There are 2 nested groupings, the coarsest first. Each group lies inside one group of the grouping before and may be the whole of it. The rows also spread widely along 3 directions, which tell nothing about the answers.
Some rows, each with its group in each grouping after it:
7 -10 6 -25 -4 -5 0 14 -1 12 8 1 7 2 -15 -13 15 0 11 9 -7 0 -19 -12 21
 -15 5 17 -> q479 Piliz
8 -4 2 -15 -12 9 -12 -5 -7 3 -10 -14 -14 3 10 -20 0 -12 7 1 -8 -7 -4 8 1
 0 -5 6 -> q619 vekel
0 10 -6 -17 -15 17 -11 8 5 3 -8 -9 5 7 12 -19 -3 -12 -2 -4 -10 0 -2 6 1
 2 -10 -2 -> q619 Zez
16 -8 10 2 9 -7 7 -15 -2 7 -27 -22 -17 -5 6 1 -19 -19 7 -9 -7 1 -1 7 -14
 -3 -15 9 -> q619 rup
3 -48 -1 0 -1 -22 5 -12 -9 5 27 7 -12 0 13 -24 15 -13 12 10 -15 -17 -18
 0 14 5 -2 19 -> q802 gunan
1 -25 -2 1 -8 -17 -1 -4 -8 1 25 8 4 8 17 -12 13 -4 9 10 -17 -8 -8 -4 15
 -2 -5 18 -> q802 Dorar
19 -6 5 -7 20 -11 12 5 -1 16 -22 -3 -7 2 -22 18 4 4 6 14 -3 10 -13 -7 -4
 -30 0 27 -> q479 vatip
-13 2 -18 -3 1 -8 10 5 3 7 12 14 43 -1 -19 -9 16 7 -9 25 -10 10 3 -17 9
 -20 -1 15 -> q802 sov
9 -9 5 -10 -4 2 -2 -7 2 4 -4 -8 -8 -7 -1 -25 1 -16 1 8 -11 -3 -5 -3 4 -4
 -9 4 -> q619 Fifor
5 -16 7 -14 -10 5 -5 2 1 10 7 -3 7 -7 -12 -36 10 -10 -6 15 -13 -3 -6 -15
 16 -7 -13 4 -> q619 Fifor
-9 3 -22 -6 -5 -7 -2 -9 -4 -8 13 5 8 7 24 -17 9 -8 0 3 -6 -10 -6 8 4 3 2
 5 -> q802 gunan
5 22 0 -5 6 3 3 -8 6 6 -23 -14 2 -2 -12 -6 -10 -9 -9 6 0 4 6 -6 -17 -18
 -10 2 -> q619 Fifor
-2 9 -10 -34 -19 7 -9 18 3 0 9 4 13 6 2 -18 16 2 10 2 -2 -5 -15 -8 22
 -12 4 9 -> q479 Piliz
5 -2 1 -5 -1 8 3 6 3 15 -16 -13 1 3 -7 -8 -6 -13 -2 0 -10 3 -3 -2 -1 -7
 -11 5 -> q619 Zez
-13 18 -21 -4 -11 -10 -2 -1 1 -11 13 9 18 15 20 -6 2 -1 -4 4 -7 -2 8 0 2
 -7 -5 3 -> q802 Dorar
-12 1 -27 -15 -14 -1 -7 -3 -2 -12 22 11 11 11 32 -28 12 -8 1 3 -8 -13 -4
 8 7 5 4 -2 -> q802 gunan
8 -21 6 -13 -11 6 -2 0 -3 7 3 -9 2 -5 2 -26 -2 -11 -2 -1 -14 -6 -8 0 14
 2 -15 7 -> q619 rup

New rows. What belongs after each?
18 -18 11 -12 5 -14 3 0 -3 12 -6 -8 -18 -3 -4 5 6 -7 21 2 -6 0 -21 -2 7
 -14 5 25 -> q479 Piliz
6 19 -4 -4 1 7 -1 -9 3 2 -25 -18 0 -1 8 -3 -17 -12 -5 -8 -3 2 3 10 -11
 -6 -13 2 -> q619 rup
7 -7 -2 -18 -16 6 -12 -10 1 -10 1 -11 -20 -5 20 -33 1 -17 4 -3 -15 -12
 -4 6 8 3 -9 -4 -> q619 Fifor
11 20 -6 -13 14 -1 3 1 7 1 -33 -6 -12 7 -2 19 -4 -1 2 4 0 6 -3 7 -15 -22
 4 15 -> q479 vatip
-1 17 -3 -23 -16 19 -13 2 -3 -6 -10 -12 -4 7 14 -25 -1 -8 2 0 -5 -8 -2 8
 0 -3 -7 -2 -> q619 vekel
-6 10 -13 0 -1 -12 1 -3 -1 -3 11 8 20 11 12 -1 3 -2 -1 8 -5 2 3 -3 -1
 -10 -7 10 -> q802 Dorar
2 2 2 -19 -9 13 -6 6 -2 9 -6 -11 4 4 -6 -20 0 -6 -3 9 -6 -2 -3 -3 4 -9
 -7 7 -> q619 vekel
-1 22 -3 -14 -4 12 -7 -4 0 0 -23 -18 -3 1 2 -5 -8 -9 -1 1 -2 2 0 6 -13
 -11 -7 2 -> q619 vekel
2 29 -10 -20 12 7 7 18 9 12 -21 2 17 7 -25 9 4 9 -7 17 3 11 -7 -11 -1
 -32 3 15 -> q479 vatip
7 1 3 -13 -9 10 -9 -4 -4 1 -15 -17 -14 3 9 -17 -4 -11 9 1 -8 -6 -4 8 -2
 -1 -10 5 -> q619 vekel
-10 9 -8 5 3 -12 15 6 1 15 12 13 40 10 -16 -1 5 8 -10 18 -4 7 2 -20 2
 -22 -5 17 -> q802 Dorar
13 -23 16 5 11 -5 11 3 1 33 -15 -15 -2 1 -28 -3 -4 -11 0 7 -13 5 -9 -11
 0 -15 -11 16 -> q619 Zez
1 12 -5 -12 -5 9 0 4 0 8 -12 -8 19 1 -2 -15 -9 -8 -9 0 -7 2 1 -3 2 -6
 -14 1 -> q619 rup
3 21 -7 -15 -6 12 -5 -9 7 -5 -16 -12 -5 -1 9 -14 -7 -14 -3 -2 -5 0 6 5
 -9 -9 -11 -4 -> q619 Fifor
15 -30 17 0 5 -6 5 -10 -2 16 -5 -10 -11 -10 -16 -19 4 -16 1 10 -14 0 -8
 -9 6 -12 -15 13 -> q619 Fifor
18 -23 22 2 12 -6 7 -9 -6 21 -22 -25 -20 -5 -18 -2 -6 -10 13 9 -8 -1 -9
 -2 -6 -14 -9 20 -> q619 vekel
18 7 4 -11 10 -12 0 -6 4 3 -24 -14 -23 2 7 20 -4 -9 19 -10 0 0 -11 6 -11
 -15 9 15 -> q479 Piliz
-3 2 -6 -25 -23 16 -19 14 7 2 2 -7 4 9 14 -34 5 -13 -1 -5 -14 -8 -2 3 12
 6 -8 -5 -> q619 Zez
16 -25 10 -2 0 -7 3 -11 -7 8 -14 -18 -18 -9 3 -12 -9 -19 7 -4 -13 -5 -7
 3 -2 3 -15 13 -> q619 rup
3 5 -6 -15 -12 7 -7 -6 1 -7 -15 -15 -7 -1 20 -19 -13 -19 1 -12 -10 -9 -2
 11 -5 6 -12 -1 -> q619 rup
-14 6 -22 -12 -9 -1 1 2 1 -3 21 15 30 8 9 -24 9 0 -8 13 -7 -7 -4 -1 10
 -3 -2 2 -> q802 gunan
-15 1 -28 -18 -18 3 -8 6 2 -12 26 17 30 4 20 -28 18 0 -3 14 -16 -4 3 -1
 17 0 2 -1 -> q802 sov
-13 14 -28 -7 -2 -3 -1 1 4 -9 8 9 26 3 8 -9 8 -1 -2 11 -10 4 5 -2 3 -11
 0 4 -> q802 sov
17 -24 10 -20 -6 -12 -4 2 -1 10 4 -4 -16 -3 1 -4 13 -5 20 0 -12 -5 -21
 -3 16 -9 7 20 -> q479 Piliz
11 10 -11 -23 3 2 -3 8 3 -2 -18 -1 -7 12 2 2 4 -1 5 4 -6 0 -7 2 -2 -15 4
 10 -> q479 vatip
2 -24 5 10 9 -24 15 -6 -9 19 13 8 13 4 -13 1 6 1 5 18 -13 5 -5 -15 8 -14
 -9 25 -> q802 Dorar
-16 2 -23 -11 -4 -2 1 3 1 -1 22 14 31 8 7 -26 13 -2 -8 11 -7 -6 -5 -2 12
 -5 1 6 -> q802 gunan
-12 0 -17 -5 0 -11 5 -3 -1 2 18 9 17 7 11 -19 9 -5 -4 9 -5 -9 -7 -2 9 -3
 3 7 -> q802 gunan
10 -27 9 -15 -12 2 -4 -3 -2 6 5 -7 -9 -10 -4 -37 7 -12 2 9 -15 -10 -9 -4
 16 -1 -14 7 -> q619 Fifor
-1 -8 -18 0 1 -16 0 -16 1 -15 2 1 -7 2 22 0 3 -9 10 4 -13 0 0 10 -8 -3 1
 7 -> q802 sov
10 -2 4 -9 19 -4 15 14 2 21 -21 1 5 4 -34 13 7 6 2 21 -3 13 -10 -12 -2
 -33 3 24 -> q479 vatip
6 -17 6 -16 -13 6 -8 0 0 4 4 -7 -2 -6 0 -35 8 -14 -2 10 -14 -7 -6 -5 13
 -3 -12 3 -> q619 Fifor
